All groups share one centre, and each spreads out both ways along 11 directions, with some noise.
Some rows, each with its group after it:
[-16 -14  19  -2  10 -21 -21   2 -14  -7  18  14 -16   6  -7] : z716
[-25 -24 -26 -21  20 -13  23   6  -5 -12  14   7  -8 -14  -5] : z716
[ 19  -4  -7 -18  16 -10  19  23  -5  18 -26   0   8  -6   9] : z716
[-18  -9   4  -2  -2 -26 -20 -27  -3 -11  32   6 -21 -13  -6] : z279
[-39  -3 -15  -4  24 -46   8  -8 -22 -10  14  14   5   1 -19] : z716
[-26   7  -4  22 -12   7   1   0  -7  12   4  -2  -4   0   2] : z743
[ -8 -30   2 -10 -26   9   3 -21  10  -9   1 -32  -6  -5   7] : z743
[-19 -34 -16 -27  -4  14   7 -16  -1 -44  26   7  14   0  21] : z916
[ -6 -16  36   5  12 -17  31  -8  16 -25 -26 -11  30  -1 -17] : z916
[-19  15  15  -2 -13  -6  23  20  18   8  19  -9 -18  18  21] : z743
[-35 -37 -23  12   0  -7   9   7   0  -2   7 -16  -4 -12   3] : z916
[ 13 -25  23  10  10 -21 -32  -4 -15  16 -16  -5 -13  -3 -13] : z189
[  3  -7  -8 -12  -5  26   0  12   7  -9  22  -1 -23 -17 -30] : z716
[  2  -9 -21  -6  15  -7  11   8  -7  -5  -7   6  25   4  26] : z916
[ 10  16   2   8   2   8  21   1  -6   3  -6 -13  24  10 -13] : z279
[-25  -2  11  -2  12 -18  16 -10  -4 -16  14   9  -3  -3 -24] : z716
[ 10 -32  12 -17 -11  -3  -7   2  -9   3   9 -24  -7  -4  -1] : z916
[ -7  -9 -12 -17   3  -1  -4   8 -42  29 -26  16  -2  -5   9] : z743
[-18   1  -1  -9  -9  -7  17  13  13  15   0  -5 -26  10  29] : z743
[-11 -24  17  12 -11  11  -3  -7  11  -7 -10 -14  -6   1  -4] : z279
[ -3  -1  21 -10  -4  11   1   1  24  -9 -43   9  -4  -5 -13] : z916
[-12 -26  14  14  -9  13  -1  13  -5   8 -10  -8   3  -7  14] : z189
[  3 -38  -4 -38  -9  12   5  17 -14   8 -11 -14  -9  -6   9] : z189
[  0 -24  21 -21 -30  29  11 -31 -17  15 -21 -28 -23  -6 -22] : z189
[ 22   0   6  -9  20 -19  13  20   6 -11  -3   0  28  -5  -9] : z189
[ -4 -33  24   9  28   2  -3  -8 -17 -11  -8  32   4 -10  20] : z189
[  8 -22   7   9   8   0 -11  -2  -9  -2 -14   0   9 -11  -5] : z716
[ -8  -9   2   0 -16  -4   0  -6 -10   7  13  -7   0 -31  -4] : z279
[ -1  18 -21  22  13  -7  18 -19  -4  -2  12  -2  17   8   8] : z279
[  3   9 -19  -1  10 -30  -5 -16   6  10  -1  -3 -18 -17 -22] : z279
[ -6 -50  -1  -2 -15  10 -27  -9   3  -1   0 -20 -28 -21  -8] : z916
[  6 -23  -4  -7  -8   2 -12   6  -4   5 -17 -24   0 -19 -45] : z743
[-24 -11  -1  20   5  -2  18 -21  16  -6   1  -1 -15 -12   5] : z189
[  9  26 -15  -9   6   4   9 -49 -28   2   9  15  -1  13  13] : z189
[-34 -13   4  21   8  24 -11 -10 -21  -1  -8  36 -13 -13  -6] : z189
[ -7 -26 -27  -1  10  12  25  -9   4 -16  -3 -11  12 -19 -14] : z279
[-15 -29  33  10 -12  -7  18   8   8  -1   7 -28  -5  -4  -2] : z189
[ -2  33  30 -10  -1 -12  -6   5 -15 -11  14  19  19  29 -11] : z916
[-11 -37   2  10  17 -12  38  30 -20  19   6 -16   8 -19   4] : z279
[-10  -9  -3   6 -16   1  -8 -33   0   1  -6 -18  -7  -6  -9] : z743
[ -2  -6 -13  -3   2 -12  18   9  12  -3  22 -18  -2   0   5] : z743
[ 12   9 -19  -8  -5  -7  -6 -12  -9  -2  20  -9   8  11  12] : z716
[-19  -4 -16  25  13   8   3 -25  11 -20   3  -1   2  18   0] : z279
[-35   2 -10   0   2 -22  19  19  -3  -4   7 -12  12   6 -31] : z916
[ 14  -8  13 -10 -18 -10   3   1   0  21  -5 -15  -3  -9  33] : z279
[ -4   6   0  12  -9  17 -14  17   7 -15  24   6  17  15  23] : z743
[  2  -7 -18   8  15 -19 -12   4 -24   6  30  -1   3  -3  -8] : z716
[ -2 -21  19  11  -8  -1  -8   6  -1   4 -18 -18  11   0  -5] : z916
[-13  -1  30 -20   0  -4  -6  19 -33  10   3  26  -6  20  20] : z743
[-21   7   4  14   2 -11  32  -3 -23   4  36 -14   9   0 -17] : z189
[  0 -28   0   6  -2  11   3   3  -7   2 -13  -5  13 -32  -8] : z279
[ 14  15   7  -8   5  -9 -22  -1  13 -16  -4  22  10  16  20] : z189
[  5 -17  -8  21  13   6 -27  -1   4 -14  -7   9  13 -17 -17] : z743
[-24 -12 -19  -6   7 -18   2 -10 -20 -14   3   5  24  -2  -3] : z716
[-13  -8 -10  -6   7 -22  -4   4  -1 -16  -5  -9  24   6 -25] : z916
[ -7  -7 -15   6 -13   6 -44   3 -13   8 -19   5   7   4   4] : z716
[-22  48 -46  -2  -7   7   3  -3 -22  12  22  18  -2  13  -1] : z189
[-17   0 -16  -2   6  -7 -10   9  12  -8 -32  10   4  -5 -28] : z916
[-42 -21 -20  17  -6  17   2   9  11   1 -13   9 -14 -17   7] : z916
[-17 -18 -19   2   2 -16  -3  17 -24  18 -25  -6  21  -4   3] : z716
[ 12 -18  27   4 -13  -3 -11 -11 -13   0   7 -20  13  11  16] : z743
[ 15  10  25  16 -13 -29   4 -31  -5  17  14 -18   3 -23  10] : z279
[-12  15   6  37  20 -19  14   0  12   1  19   9  -4   4  18] : z743
[ 31  22   9  -8   1 -23 -17 -21  -8   6   4   3   9   8   9] : z279
[ -8  37 -11 -11 -23  34  35  -8  -6 -21  24  -7  33  -1 -31] : z716

New rows. What belongs after each?
[ 18   5  16  26  -2  -6 -22   7 -28  42  12  -4 -19   2  21] : z916
[  0  -9  -3 -12   4 -12  29   8  -8  13  25  -7 -13   4  38] : z916
[ -5  -2 -29  -4  20  -8   4  -7 -12  -8  11  23   8 -22   3] : z279
[-18 -11  12 -16  -2  -5  -4   0   9 -19  -4   4 -11  -2 -30] : z916
[  9 -24 -22 -46  17 -19  -4  -8  -2 -21 -11  12   5  -2   7] : z716
[-15 -26 -12  18   8  23  24  22  11  13  -9   5 -18 -28  12] : z716
[  2  -1 -14  -1  15 -26 -16  -1  -8 -11  -4   6  28  20  15] : z916
[-21 -20   6  -4   8  -5 -28   9   3 -10  -8   4 -27  10 -41] : z279
[ -4  14 -11  38 -13  11  -3  17  11  12  17 -14  16  11  34] : z743
[ 18  20   2 -24 -30   3  -3   8 -18  14  13 -17  17   4   4] : z279
[ -7  -6 -23  -6   9 -20 -15 -16  18   4 -10  11 -32 -12  11] : z279
[ 14   4  22 -28  -5  -7  30   6   3  -4  -7 -15  16  11   2] : z916
[-28  -8   0  27  -9  16 -12   4  -8  -4  -3   9  15   1  10] : z916
[-26  16   0  27   2   7  26   6 -14  -1  13   6  23  -2  -5] : z916
[ -1  27  30  18  -6  24  34  10  -4  15 -13   9  14  -2   8] : z916
[  6 -12 -21   2   4 -10   5 -16  18  12 -23  -1 -13 -36  12] : z279
[  8  -3  -3   6   4 -21  -6  12  14  17 -47 -13   5   3  -5] : z916
[ 20  -1   0 -44  -6  -5  20  -6  22 -15 -24 -18   6   1 -17] : z916
[  3  -4   0   7  21   3  -2   7  20 -29  12  21  13  -4   6] : z743
[-30  -7  -4   7   0   5 -16 -11  28 -18 -33  21 -11  -3  -6] : z916
[ 19 -27 -16 -21  -1 -28 -10   3  -1   9  -4 -29   0  11  24] : z916
[ -8  -8  36  -8   7 -37   2   1  12 -23 -21 -13  24  20 -28] : z916
[-13 -40 -24  -3  -6 -12 -10   2 -11   6  -4 -19   3  -4  20] : z716
[  2  -3  14   3 -22  -8  10  -3 -14  10  23 -39  10   2  -9] : z279
[-31 -19   3 -13 -14   7  21   5 -13  -6  50 -10 -21  -1   8] : z916
[-18 -25  33  -6  -5   6   4  26   7 -12  -5  -1  -1 -10 -21] : z189
[-13   0 -29   2   3 -15  -4  17 -24  20  -9  -2  16  -2  -3] : z716
[ 14  23  -5 -17 -26  12  -1 -17   5  -2  -2  -5  12   2  11] : z279
[-18  13  19  15  18  -9  13  12  -1   7  -8  19 -12   2 -14] : z279
[ -2  19  11 -37 -14  16  -3   7   4  -8   0  11 -20  -2 -37] : z916
[-28  -9 -13  11  -2 -19 -35 -14   6 -16   3   2  -6  10  -9] : z916
[  9  22  -9  -1  -5   5 -13   4 -22  27  24  12 -22   5  20] : z916
[-23   2  10  -1 -20  -1 -37  -8  -7  -9   4   7  -7  12 -17] : z716
[ 27   8   8 -22  11 -34  -6   5  -9   3  -8  -7  16  19  -2] : z916
[-32 -29  18  10 -18   3   2  -5  10   0  -2 -11 -17   4  27] : z716
[  0 -20  30 -12   4 -11  -9   6  -8   2   3  23 -10  -8  37] : z279
[ -8 -14  26  10   2  -2 -20   6  -5 -10  -1 -15  -4  39 -25] : z279
[-13 -21  11   7  -5  16   1  -7   2  -6 -34  10  19  -5  28] : z716
[-10  -2   5  25   8 -38 -32 -13   2   7  -3  -1 -12  13  -1] : z916
[-23  14  17  -4   1  -8  13   1   4  -2 -22  14  -1   2 -16] : z716
[  7  14  19   4   4 -10 -22  14   0  11 -35  13   6  13  -3] : z916
[-29 -29  -1  -5  -1 -14   9 -17  12  -8  -5  -1 -14   3  34] : z716
[  3  12 -14   2   4   4  -6   5 -19   4 -17  12  29  -4 -12] : z716
[ 10 -17   7 -12  -1   4   1   9 -16   0 -17  -2  27  -1   9] : z716
[  7 -11  -6 -15   6  -1 -13 -26 -10 -23  26   8  -1  -4  -5] : z916
[ 28  51   7   3   1 -14  -6  -1  -7  20   9   3   0  21  -6] : z716
[-24  -5  18  23   0 -24  18   3   0  24  15  -8 -24 -10  13] : z279
[ -7 -23 -10  -7  -9  -7  20   2   5  -1   0 -31   9   0  12] : z916
[ 20 -13 -17  -7  -2  36   6  -8 -11  16  13  11 -24 -30  24] : z916
[ -7  25 -10   1  -4  18  13  20 -22  -2   9  -2  27  14 -33] : z279
[ -3  -3 -19 -26  -9  26  22 -19  19 -13   6   5 -20 -12  21] : z916
[ 18  21 -13 -24  -1  11 -12   9  -3  -9 -14  -8  12  38 -30] : z279
[  0   0 -19  10  21 -42   4  -7 -13  14   3 -10   3  -4 -13] : z716
[-22 -22  15  -4  -7 -19  -6  -5   4 -22   7 -15  12  16  -2] : z916
[-19  -6  33 -13 -11 -15 -12  -8   6  -9 -12  -1 -13   9 -19] : z716
[-24 -28  -1  -1  -6 -13  12  19 -13  16  29 -20 -26  -4   8] : z916
[-27  35  -4  15  -6   0  19  10  -2  21   3  17  -9 -16  -7] : z279
[ -9  15  11  14  10 -21   7  -4   3   5  -1   7   2  14  15] : z916
[  2  -8 -19 -33 -15  -6  24  11   9   0  -8 -35   7  -2 -20] : z916
[ -3 -18  16  14 -11  -1 -33  -2  -8  -2  -8  -7   7   6  -3] : z916
[-12 -22 -11 -26   4   5  11  10   4 -17  -7   5  -1 -13 -15] : z916
[ -4   7   1  -1  -4 -21 -29   0  -7  11 -21  -3  -2   4 -29] : z716
[-25   4   3  -5   8  18  10  -6  -2 -16  20  35 -21 -13  -4] : z916
[ -2  -9  22 -16 -10  27   8   7  17 -15  11   3 -24  -8 -13] : z716
[ -9  -5  10   2  -1 -20  17  15  -3  -3 -11 -26  27   6 -32] : z916
[ -2  -7  14  -2  25   0  22   4   4 -25   7  23  13 -11 -10] : z743
[-39  19  -4  20  -2  26  22  19   2   4   5  20 -12 -15 -24] : z716
[-18  -9  15  -6  -6 -23  31  10  24 -14 -31 -28  32  19  -3] : z916
[-16 -21   9  24   0 -19 -26 -14  -2 -19  -7 -11  28  14   0] : z916
[ 21 -33  13 -33 -17   3 -15  11  -9   4  -9 -17   5 -11   6] : z279
[ -6 -12   0  11 -11  31   3 -25  20 -23  37  -2 -20  -7  17] : z716
